The first 9 rows are patterns. Each new row is the sum of 2 different patterns, raised or lowered, with some noise. Before adding, each is slid sideways (what falls off one end comes back at the other) and multiplied by a number that may be negative. Names go in the order of the patterns.
Some rows, each with the names of its patterns after it:
[  0.2 -17.5   2.8  12.9   3.5  19.5 -12.5   7.0  -3.9  -0.1   3.2  15.9
 -21.7   0.1  -3.3   2.4 -10.8   6.4 -10.4   4.6   7.6   1.5  -4.0  15.8
   2.5   0.3 -15.4   7.3]
z_210
[ -3.0   3.0   1.0  -0.4   0.2   0.7  -5.8  22.7  -5.8 -24.6  -2.8   0.2
  -4.5   0.7   6.3   8.1   7.1   9.8 -10.7   6.5   7.2 -27.0  -8.7   7.6
 -13.5  10.7 -20.7  11.8]
z_220
[-18.4   7.4  -5.6  -0.6 -12.3 -11.4  -1.7   9.3  -9.3   7.2   2.8   6.6
   3.6  -2.0  17.0  -7.2  14.3 -10.8   3.1   2.7 -13.7   6.1 -17.7   7.9
  -0.9 -27.0  -6.6  12.4]
z_54
[ -8.2  -4.6   2.1  16.9   4.2  27.0  -0.7  -1.3  -5.0  -0.9  -0.1  -6.3
  -7.6   1.4 -18.0  16.2  11.1   9.6  -2.7   7.9  15.4  -1.3  -5.0  -0.4
   9.6  19.4   2.0  -2.9]
z_442
[ 14.4  -6.2   7.0  -3.1 -13.8  10.0  -3.1   4.1  -2.2  -2.6   2.9   8.6
   6.2   0.3  20.3 -11.2   8.3  -1.8  -6.3  -2.8  -7.8 -12.9  -3.2 -10.8
  -3.2  -1.8  -3.8 -20.4]
z_162
[ -5.2  -1.0   1.3   0.8  12.8  -9.5 -24.4   4.0   3.1  -1.9 -11.7   5.5
  27.0   3.0  -4.3  -6.5  -0.1   7.9 -27.0   6.1  -2.8 -10.0  -3.1   6.8
  -3.5  -0.9   1.1 -13.7]
z_444
[-12.2 -12.9  -7.4   3.2 -27.0   2.0   9.1  -8.2   1.2 -10.3 -10.9   3.5
  11.7   7.5  -7.3  -4.0   3.4  -7.4 -27.0  -1.1 -21.6  -1.3  -0.5  10.1
   6.0  -0.8 -10.5   4.0]
z_49
[  3.6   8.3 -15.2   5.3  -3.3  -0.7 -20.6 -27.0   0.2   5.5   2.5  23.7
  11.4  11.9  -1.0 -27.0   1.9  -5.4 -10.1  -3.9   7.3  -1.6   8.6  12.4
   2.7  16.3  -9.1 -17.6]
z_108
[  1.8   1.3   7.0  -1.6  -0.5   3.1  -1.7 -10.8 -27.0  -2.6   1.9  -0.2
  -6.6   7.8  -4.3   0.3  -2.2  -1.2  -0.1 -19.3   2.0  -6.4 -22.6   6.8
  -3.0  -3.9   1.5  10.1]
z_333

New rows. What belongs after each?
[ 10.1  22.7 -10.3  11.7   9.0  33.7  21.2  -6.9   8.6   7.1   0.1  11.6
   3.0  -1.0   0.3   4.9   4.5  13.0   4.9  27.5   6.0  10.0  16.2  15.0
  -3.0  13.6   7.7  -0.2]
z_162 z_333
[  5.5   2.9 -15.7  33.1  12.0  12.2   5.1 -11.3   7.2   1.5   0.2  -2.0
  10.9   5.9  10.1   4.9 -20.8  18.0  -2.7 -12.3   0.2  20.3 -14.7   8.9
  -1.3   3.2 -16.0 -42.5]
z_108 z_333
[ 12.2  12.0  26.8  -4.6 -17.4  11.6  22.9   2.5   3.2   4.6   8.9  14.7
  29.9  -2.8  34.3  12.7 -20.9  -6.5  11.6  -7.1  11.1 -20.3  17.2 -12.7
  22.7  15.2  12.1   3.1]
z_220 z_442
[  1.8 -10.6 -23.5  -0.8 -10.6  -6.5 -18.8 -32.1  -2.1  -3.3  -6.6  13.6
  16.6 -11.6  -6.2 -41.0  -6.1  -4.4 -28.7 -10.7  -7.6 -10.2  -1.5  -1.3
 -17.2  -1.5 -19.4 -45.0]
z_162 z_108
[ 21.3  -3.2 -14.8  -6.8 -21.7  -6.5   4.1  11.5   9.2   1.9  33.1 -15.8
   8.1  15.8 -24.2 -14.9  12.0 -13.4   9.4  -8.9  17.0  -1.9   1.5   0.8
 -11.1   8.1  20.6  -9.2]
z_220 z_444
[-20.9   1.9   0.0 -12.9  -1.2 -26.8  -5.5  -4.5 -10.7   7.9   0.5 -33.9
 -15.6 -16.0 -11.4 -26.4 -14.3 -21.7 -22.6   4.7  -3.8  -9.0   0.1  -6.6
  -2.0 -26.4 -10.3 -12.6]
z_210 z_442
[  6.4 -13.5  -6.9 -32.1   2.9 -16.9  -8.0 -18.7   9.5  -8.4 -10.6 -24.5
  -9.2 -17.8 -36.9  -7.7 -20.0 -21.5  -9.0  -3.6  -3.2 -11.6   0.1 -25.5
  -5.0  28.4   5.1 -25.8]
z_54 z_49
[ -7.4   6.6 -12.1  -7.3   4.9 -16.2 -12.1  -6.5 -10.6 -20.7 -24.7   2.5
 -18.7   0.1  -8.6 -20.1   0.8   0.5  22.7  -6.5 -12.2  -5.0   5.9 -11.1
  -2.1   6.8 -13.3  -0.8]
z_162 z_333
[  5.0  -8.9   4.9  -8.4  -6.4  28.3  14.8  -0.3  11.7  -8.5  14.6 -25.6
   5.6   2.1   6.4 -17.7   8.7  -4.1   2.1  -6.6  -4.9 -11.5   5.0   9.0
   3.8   8.5   5.8 -18.2]
z_210 z_444
[  1.9  -0.2   4.4   8.1   2.2  -1.3   1.1  14.5  -6.9   3.1  12.5  -4.1
  -6.5  20.9 -10.6   8.5 -25.2   4.5  -2.2   9.8  -2.7   8.4  10.1   4.6
  -6.6  41.0  -6.2 -27.6]
z_220 z_49
[ -5.9  -7.7 -19.5 -13.2 -11.1  -7.1 -10.0   3.2 -23.3 -15.1   0.5   4.3
 -13.0  11.5 -13.1  13.1 -12.8   1.3  -9.1   6.2 -16.3 -13.5 -11.6   0.6
 -32.7 -11.1  19.7   0.6]
z_220 z_442
[  5.0  -0.2   4.5   6.0  -1.4  30.1  23.7   4.4 -14.7  25.1   7.9  17.2
  -5.5  10.3  34.8  16.3  -7.6   0.8   9.6  32.2 -21.2  16.8  22.5  -1.6
  -3.6  13.7  -9.8  19.7]
z_210 z_444
[ 20.3   8.7  -2.8  26.3  -4.6  10.2   9.9  -0.5  44.2  27.4  -4.4   9.2
  -9.7  35.3  -0.7   6.4  12.2  33.1   9.7  28.9   8.9  13.1 -25.3   7.9
  32.7  20.8   3.4  22.9]
z_220 z_49
[20.5  9.6 12.7 36.1 53.5 20.1 26.1 39.1 18.3  7.7 12.4 23.0 29.9 34.1
  9.7  3.7 41.4 29.9 27.0 37.4 35.9 38.7  7.3 17.7 14.9 19.8 14.3 10.6]
z_220 z_442
[28.4 16.2 12.2  1.4 -1.9 36.4 21.0 17.8 45.2 13.3  1.8  9.0  9.4  9.6
 17.1  8.7 14.2 -8.7 26.4  9.1 29.4 29.2 12.7 21.6 10.9 14.9  4.4 -4.9]
z_442 z_444
[ -4.3 -18.7  -3.4  -8.7   3.9 -11.8 -16.7 -23.3  12.6   3.6  -5.5 -14.4
  -9.4 -17.9  -1.6  -0.7 -13.7   8.4  -8.5 -24.7 -15.5 -10.6   1.7 -20.8
 -16.2   3.6 -27.9  -7.2]
z_210 z_442
[ -8.6 -28.4   8.5  -7.5 -13.9  -4.1  -6.8   0.1  -4.9  -9.1  14.0 -33.8
  11.2  -0.1  -1.4  -5.1 -17.0  -3.9 -30.2  -5.6 -14.3 -41.2  -5.3  -1.8
 -31.5  21.0  -6.5 -15.0]
z_220 z_54
[ 14.3   4.3  33.6   9.4 -23.2  22.0   9.9  13.8  21.6  24.3  30.0  33.0
  28.7  12.8  26.7  24.8  -6.6  24.5  12.8   7.3  22.8  -3.9  38.7   5.9
  20.7  14.5  18.3  18.5]
z_220 z_162
[  9.8   4.1  -7.5  -9.4 -23.7  19.7  -2.4   1.8  13.9  27.9  10.7  34.3
   7.1  12.4  -4.0  -0.7   6.4  31.1 -15.6  18.3   8.5  11.0  12.2  16.6
   3.2 -10.5  11.2   2.8]
z_162 z_49
[  6.7  25.3   0.5 -11.0  12.7  13.9   3.2  26.8   3.4  22.7  12.1   9.0
  -3.5   6.3   2.6 -18.2  -9.8  12.1  -6.1  14.3 -27.4  31.7  -1.6  16.0
   5.8  -5.1  17.3   5.2]
z_220 z_162
[12.2 27.9 26.1 30.5 25.5 45.9 36.7 31.1 19.5  4.5 11.2 36.4 27.2 31.2
 32.4 31.8 48.6 35.2 24.1 40.4 26.8 29.5 32.7 32.5  6.1 26.7 26.2 40.6]
z_442 z_108
[  3.8   9.2  12.5   5.9  13.3  -7.3   8.1   4.0   2.6  -0.3   5.4  -3.3
   7.4  21.6  -2.1   7.3   6.7   5.1   6.3   5.4  -2.8  -8.1 -15.5 -12.8
  13.1  -2.4   1.5  14.9]
z_162 z_333
[-18.9 -38.6 -23.5  -0.4 -19.1  -6.7 -35.7   8.2 -19.9 -27.9  -3.4 -31.6
 -16.8 -16.2 -41.6 -26.0   6.0 -31.0 -11.0 -25.0 -20.2 -39.9 -20.4   0.4
 -12.6 -29.6 -10.4  -6.2]
z_54 z_444
[ 10.3  27.4  11.4  29.7  11.6   1.2   3.1  10.0  12.6   9.1  15.5   5.3
 -17.4  26.7  20.8  16.6   1.4  20.1  42.0  13.0   6.2   5.9  18.6  31.5
  -6.6  14.1   4.0   0.8]
z_442 z_444
[ -0.8  16.6 -10.4  -8.8  -3.0  -5.9 -33.4 -21.6 -11.6 -22.2  -7.3 -27.6
   0.9 -13.1 -25.5   5.7 -13.0  -0.7  -8.3 -24.0  22.0 -14.8 -24.9 -12.2
  -8.8  -7.4   2.0   3.8]
z_220 z_162
[ -9.4 -38.2  10.3 -10.2  -1.0 -21.5  -2.1  -9.1 -27.2  -3.8 -19.3  -8.0
  -0.9 -12.5 -21.7 -22.5   9.1 -21.2 -12.3 -10.6   5.6 -16.5  -1.8 -25.1
 -17.8 -35.1 -24.0 -17.0]
z_162 z_49
[39.2 18.9 -3.0 24.9 16.0  0.2 14.3 14.8 -7.4 15.4  1.8 24.3  7.3 20.0
 34.5 12.0 31.1 14.0  8.1 21.8  3.1 -4.8 17.1  8.4 18.7 22.6 23.3 14.8]
z_220 z_49
[-10.4  -4.4   7.8 -25.0   0.3  24.0  -4.7  -6.2   1.7  -8.6 -21.5 -38.4
 -16.3 -11.9   3.3 -17.3  -5.5  15.0   1.8 -14.4   4.9 -15.3  -4.0 -15.5
  -8.3 -29.9  -1.1  -8.2]
z_220 z_333
[ -2.8   0.1  12.9  14.6  -6.8  13.5  12.2   4.3  15.3   2.7   0.3   5.0
   6.2  11.3   1.2 -12.6  16.9  -1.7   3.2  21.1   9.7   1.6   9.1  -1.8
   6.8   4.6  14.6 -15.4]
z_210 z_220
[ 18.7  -2.3  11.0   6.5   2.7  -4.5  -6.9 -10.1 -10.0   0.3 -12.5  18.3
  10.7 -18.3  -4.4  17.6  -5.6  -5.0   6.4  41.3  29.4  -2.4  -9.6  -0.9
 -14.1 -30.2  -6.1   0.5]
z_444 z_108
[-38.1  -4.0 -53.8 -38.8 -38.1 -39.6 -33.5 -57.6 -24.4 -28.4 -51.4 -45.5
 -38.7 -45.6 -23.3 -29.6 -27.5 -44.3 -54.1 -36.6 -47.2 -37.7 -24.9 -24.9
 -25.9 -28.4 -26.6 -10.5]
z_54 z_442
[ -5.3 -21.4 -29.4  12.8   1.2  -1.9  47.4  19.2   6.3  12.9 -31.4  21.4
 -12.4  -4.5  -3.5  10.0   1.1  10.6  11.5   9.3  -2.2  -0.7   7.4   8.4
  11.1  -8.4   6.3  -6.2]
z_220 z_108
[-26.0  -5.8 -46.3  -9.1 -15.1  -5.1  -9.0 -14.3 -11.9  -9.3 -13.1  -8.8
 -19.7 -27.3 -18.6  -5.2 -16.6 -21.6   1.5  -3.6  -4.0 -17.9 -29.0 -10.2
   7.0 -14.6  -1.7 -20.9]
z_442 z_162
[-12.2 -14.1   3.5 -33.9  -0.6 -12.0 -11.3  -6.7   1.2  -6.9  -3.2 -20.2
  -5.1  10.2  -2.3  -8.2 -13.8 -28.1 -14.7 -11.7 -13.4 -19.2   6.5 -16.5
 -13.6  10.1  -1.3 -13.6]
z_220 z_333
[  5.7  14.2   0.1  -4.7  17.5  -0.2  18.8 -18.6  20.1  -4.4  -1.3   5.6
  -5.6  14.0  20.1  -1.6  24.4  12.7 -20.7   6.7   7.9  17.0  27.3  12.8
  11.1  12.0   0.6 -10.8]
z_220 z_108
[ 14.2   2.9   0.9  -5.3 -11.3 -16.4 -13.0 -10.5  -9.4 -16.4   0.8 -16.3
   6.7 -17.9  12.8  -5.2 -13.6   4.5   0.2   0.5   8.4  -9.3 -18.8 -12.9
  12.7 -15.7  -7.0  -9.5]
z_162 z_49
[  6.2   6.2  -7.7   8.7 -17.0 -15.2  19.0 -17.7   5.4 -23.7  14.1 -10.3
 -20.4 -14.3   1.5 -22.2   6.7 -23.1  -7.2 -15.2   1.1 -12.4   5.5   4.0
   2.0 -12.9  -0.8 -18.8]
z_210 z_54
[  8.9   3.3  13.8   3.3  11.4 -16.5   1.1   3.8  10.1 -13.4  12.4  -6.0
   7.5 -18.6 -25.8   0.6   8.0  -6.9  19.1   8.9  21.8  -5.3 -21.0  14.8
  -5.2 -16.3  -4.7  -5.7]
z_210 z_108
[  5.6 -21.9  19.3 -18.5   2.7  16.1   7.1   8.7  -0.6   0.5   0.6  17.2
  17.5   5.5   7.9  25.9  -5.8 -39.7  14.6  -8.5   7.3  -1.4  26.4  41.2
  11.0  -4.2   8.5  -1.9]
z_444 z_49
[  4.0 -14.5   0.2   2.8 -12.0 -41.0  13.6  -1.1   3.8  -7.6  -0.6   9.7
   0.4  -6.4  -5.6  -3.9  -6.9 -17.9  -5.8  -5.2  20.7  -7.5  -5.7  11.8
  -8.3 -27.9  -1.2  -4.0]
z_210 z_444
[-11.0  -1.0   2.0  -5.8 -10.5 -20.0 -12.7   1.4  28.6  -3.3  14.1 -11.0
  -5.1 -19.6  -6.2  -8.4 -13.7 -15.6  -7.7  -8.6   5.8   6.5  18.5 -17.1
   0.3   9.2  -9.7 -22.4]
z_442 z_333
[-10.5  -8.7  -3.8 -26.1 -22.4 -11.4 -14.1 -29.5 -20.8 -11.5 -11.3 -11.9
  -8.8 -19.0  -0.6 -21.4 -30.9 -15.7 -18.5 -21.4  -6.1 -29.1 -18.3 -19.3
 -14.3 -34.6 -14.8 -25.8]
z_210 z_444
[ 12.0  37.8  15.0   8.0 -16.7   1.2 -16.1  21.7   6.1  26.0  23.1  16.9
  11.9  43.5   7.0  18.7   2.1  -3.1  11.0  21.9  -2.5 -16.4   3.6  21.5
  14.3  -4.2  -1.7  34.3]
z_442 z_49
[-12.7   3.6  -6.3 -26.6 -12.4  20.7 -19.5   2.7  21.5  10.6 -14.0   3.0
  -9.9  28.8 -16.0  10.6   1.5   5.6   5.2   0.4  16.2   0.5  -5.7  -2.1
  25.0   5.9  -9.4  10.7]
z_220 z_54
[  4.9   0.1  19.7 -19.3   3.2   1.7   4.9 -14.2  16.9  16.3   2.3  13.0
  -8.0  -2.1  11.9  22.4  18.0  14.2  -1.0  -4.8   6.4 -10.5   7.9 -18.9
  14.3  29.4  22.5  12.7]
z_444 z_49
[  7.3   7.4  55.7  11.3  16.0   7.8  24.5  30.9 -10.3  11.1  19.3  -2.0
   8.0  13.0   7.4  13.9  -0.4   7.0  -4.2  21.4  11.7  11.3  38.8  -0.6
   6.4  10.3  16.3  38.4]
z_54 z_444
[29.7 40.2 25.5 30.1 28.3 22.4 23.3 39.7  9.4 20.2 -2.5 21.8 35.5 13.8
 19.6 25.0 20.6 24.0 17.7 13.1 16.1  7.0  6.3 25.7 -2.7 26.8 23.7 21.9]
z_162 z_333
[  3.8  12.0   5.6  13.3  -2.3  17.7   2.6   3.6   4.6  -2.0  12.3  11.3
  14.6   8.8  -7.2  -3.5 -18.2  10.2  -9.2  21.5   1.2   9.9  17.3  16.9
  13.8  33.1  -3.1   8.2]
z_442 z_162
[12.2 21.3 -1.9 19.5  4.9 -6.8 44.5  9.7  4.2 33.4  8.3 24.5 24.8 24.6
 29.6 15.7  7.2 22.7 25.6 -4.2 11.8  2.2 16.4 11.3  8.5  3.3 17.4 10.8]
z_54 z_162
[-16.3 -22.0 -15.0   3.2 -12.8 -19.9 -43.1 -13.1 -29.6 -21.4 -27.2 -21.9
 -23.3 -11.9 -23.1 -21.3  -8.9 -16.7 -38.6 -19.9  -2.9 -34.8 -26.3 -25.6
 -35.4 -26.7 -46.6 -18.2]
z_210 z_108
[-16.8 -29.9 -13.9  -1.2 -14.2 -32.4 -10.5 -17.8 -10.7 -34.6 -18.0   6.1
  -9.0 -37.7 -19.5  -6.5 -11.8 -38.3 -15.2 -25.5 -20.3  -7.1  -1.7 -23.3
 -16.9 -11.2 -32.1 -39.0]
z_444 z_49
[-13.0 -40.7  -5.5 -17.2 -30.5 -35.1 -16.3 -44.8 -19.2 -16.2 -27.4 -22.0
 -19.4 -12.7 -13.0  -8.2 -12.6 -54.5 -24.5 -23.4 -17.9 -36.8 -25.0   7.0
 -11.8 -22.9 -33.4 -34.6]
z_442 z_444
[-17.9  -7.0   0.8  -9.3  -4.5   3.4 -22.1 -12.2  -6.4 -30.4  -5.8 -18.3
  -8.7  -8.0  -4.8  -1.6   0.2  -4.5   9.1  12.6  -5.4  -7.2   9.9 -19.7
  -9.1 -13.0  -8.2   5.2]
z_162 z_333
[-14.2   3.6   5.9   3.1  -9.1   2.3  26.9  -9.1  17.9   9.5  13.6   9.5
  -9.3  23.6   0.4  -5.3   3.0  19.8  21.1   5.4   3.5 -12.7  -3.9   6.6
  23.0  10.9  39.5  -3.2]
z_442 z_444
[-22.4 -17.4  -9.5 -41.6 -27.1 -37.6 -32.2  -3.7 -37.8 -30.2  -1.4 -13.4
 -29.0 -13.5 -42.6  -9.2 -36.6 -37.2 -19.3 -30.5 -22.3 -18.5 -23.0 -13.0
 -37.2 -15.5   7.7 -19.0]
z_220 z_162
[ 23.0  17.0   4.6  27.9  -8.5   6.9   4.3  -9.3  11.4  14.0  -4.8   0.3
   9.9   1.6   9.9   4.3   4.8  39.7   2.1  11.1   4.4 -21.1   9.0  -2.6
  13.0  25.4   4.7  13.4]
z_162 z_108
[ 25.8 -19.7  -3.2  -7.0 -47.9 -21.2  -5.4 -20.1  26.4 -11.8   0.5  -3.7
 -11.5 -14.6   4.7 -19.6  -9.7  -5.6 -15.5   6.6   7.4   4.6 -19.8  20.9
 -20.0   0.7  -2.8   2.0]
z_54 z_108
[-35.4 -19.5 -23.7 -13.7 -17.9 -23.7 -11.3 -10.6 -21.9  -1.6 -19.1  -0.7
 -23.3 -16.7 -22.2 -23.7 -23.0 -10.9 -17.2 -22.4 -31.3 -18.1   0.2 -11.8
  -8.2   0.6 -36.5 -17.4]
z_442 z_333
[-15.2 -32.3 -51.5 -18.3 -56.6  -6.3 -12.8  -2.0 -16.1 -12.4 -16.0 -16.3
 -34.7 -30.8 -19.7   0.2 -44.2 -19.9 -16.4 -31.7 -15.4 -15.4 -25.7   6.2
  -7.5 -13.0 -29.9 -24.5]
z_442 z_49
[19.5  7.3 37.1 24.6  0.7 23.5 27.5 15.6 22.9 10.7 -2.0 -6.0 15.9 12.1
  2.7 18.1 36.6  9.0 32.1 19.7 32.2  2.5  3.4 11.5 26.0 -0.1 24.7 23.7]
z_49 z_333
[-28.3 -33.7 -26.9 -26.1 -49.5 -28.4 -47.8 -27.4 -20.3 -35.6 -20.7  -9.7
  -2.4 -42.2 -15.4 -10.6  -1.5 -49.4  -7.3 -38.1 -22.8 -26.0 -15.9 -16.6
 -21.1 -58.8 -12.1 -12.3]
z_220 z_54
[ -5.2  -2.6  -2.2 -25.5   1.4   6.9  -2.9 -13.0 -16.5  20.6  -7.8  -5.7
   9.7  17.9  -9.1  14.6  -4.4  -6.5  -2.4  -6.5  -3.9   2.9  -9.2  -4.8
  13.4  19.4 -10.5  12.9]
z_444 z_49
[-30.2  -6.9 -22.8 -25.4 -14.8   2.8 -18.9  -1.1   2.0 -16.2 -19.8  13.7
 -12.8 -20.9   5.0 -19.7 -18.8   1.4 -13.6 -25.1 -27.1  -0.8  10.0 -13.1
  -7.8   9.6 -10.5  15.0]
z_444 z_49
[ -7.8   7.9  -7.3   3.9  13.0   3.9   8.1  15.6   2.2   8.7   5.4   1.6
  -3.0  -1.5 -11.2   6.4  -4.4  -0.3  16.4  -8.3   4.3  -3.1   2.8   3.6
 -13.7  -3.2  -8.0 -16.4]
z_162 z_333
[  6.4 -10.2  15.5   8.4  -3.9 -10.0   7.3   3.0  -9.2   3.6   5.8  -4.3
  10.1 -18.9  -6.8   9.6  30.1   5.5  -2.8  17.1   6.2 -11.7 -23.0 -13.9
  -3.9  -2.9   8.2  13.3]
z_210 z_49
[ -8.9  -1.4 -14.1   6.1 -25.3  -3.1 -12.4  -2.9 -21.6   4.2 -11.2  -3.9
  -3.1  16.4  -2.7 -14.5  -4.1   5.7  -6.4  -3.6   3.7  19.1 -10.0   8.8
 -20.3   3.0  14.0 -36.0]
z_220 z_162
[  5.7  -3.3 -21.4  17.9 -26.1   0.0   8.1   4.7  -9.4   0.4   2.4   2.0
   9.7  15.0 -14.2 -11.3 -10.1 -10.7   0.9   9.1  -4.6  -2.6   0.6   2.4
 -21.8 -27.4  -3.4   6.5]
z_442 z_444
[ -0.2  -7.2   3.8   5.9 -34.5   8.8  -7.1  -6.6   1.7  10.3 -16.5  19.4
   1.6   0.5  -3.4  -8.4  16.8   4.7  22.4  -5.3 -20.3  12.4  16.8   9.8
  -6.2  31.7  21.4  17.5]
z_162 z_444
[ 18.7 -16.3  -2.3 -21.1  -8.2 -11.3 -26.8 -15.8  -1.5 -13.2   2.6 -18.2
  -5.5 -27.2   1.5 -11.7   7.3 -26.4 -18.6  -3.4 -10.5 -13.9  -6.8 -19.3
  -4.0   2.5  -2.9 -12.8]
z_210 z_162
[ 12.5  -7.4  -8.0  -3.9  18.0 -30.6   7.3   2.6  -4.0  11.0 -16.4  -5.4
  -0.8  11.2   7.4  -8.0  -9.7  -0.1  -5.6 -37.3   8.2 -23.1   0.5   4.8
  10.8  11.0   9.9  -6.1]
z_162 z_49
[  3.4  10.0 -16.9   6.1  20.0  -7.1   7.5  30.3  -7.5   4.2   6.7  -8.4
 -10.5   0.2   3.2  -3.7  12.5  -3.1 -17.6   6.8  15.3  27.9  -4.1   5.3
  22.7  10.8  -7.7   1.8]
z_444 z_333
[  5.7  34.5  15.6  19.9  51.0   4.0  10.3   8.7  -2.4   9.0   0.5   3.1
  43.2   3.5  12.9  15.4  11.7   4.9  -1.6   7.5 -12.0  14.0  -7.1  16.5
  38.0   4.1  16.2  20.3]
z_54 z_108
[-17.0 -40.6 -32.0 -12.8 -14.6 -14.6 -17.6 -28.0 -10.3  -3.1 -14.9  -4.7
 -11.6 -52.7 -25.7 -33.8 -25.1  -6.0 -26.0  -5.0 -17.6  -6.9  -6.5 -18.6
   3.1 -30.7 -30.7  -7.3]
z_220 z_442
[ 13.4  -7.9 -13.9  -9.7  -4.0 -33.4  -0.9  12.7   2.4 -18.2  -5.2  19.2
 -14.1 -42.5 -14.0 -22.0   9.8 -13.2 -10.0  16.0 -16.0 -20.4  21.9  -4.9
  -8.4  -5.0   3.2 -14.5]
z_210 z_444
[12.8 30.3 11.2  1.3 21.4  4.3 15.8 11.4  9.1 34.6 11.8 10.5 18.3 -2.5
 19.7  6.8 13.6 15.0 -2.9 21.5  9.3 26.8 13.8 26.3 17.8 15.3 27.5  3.3]
z_54 z_162
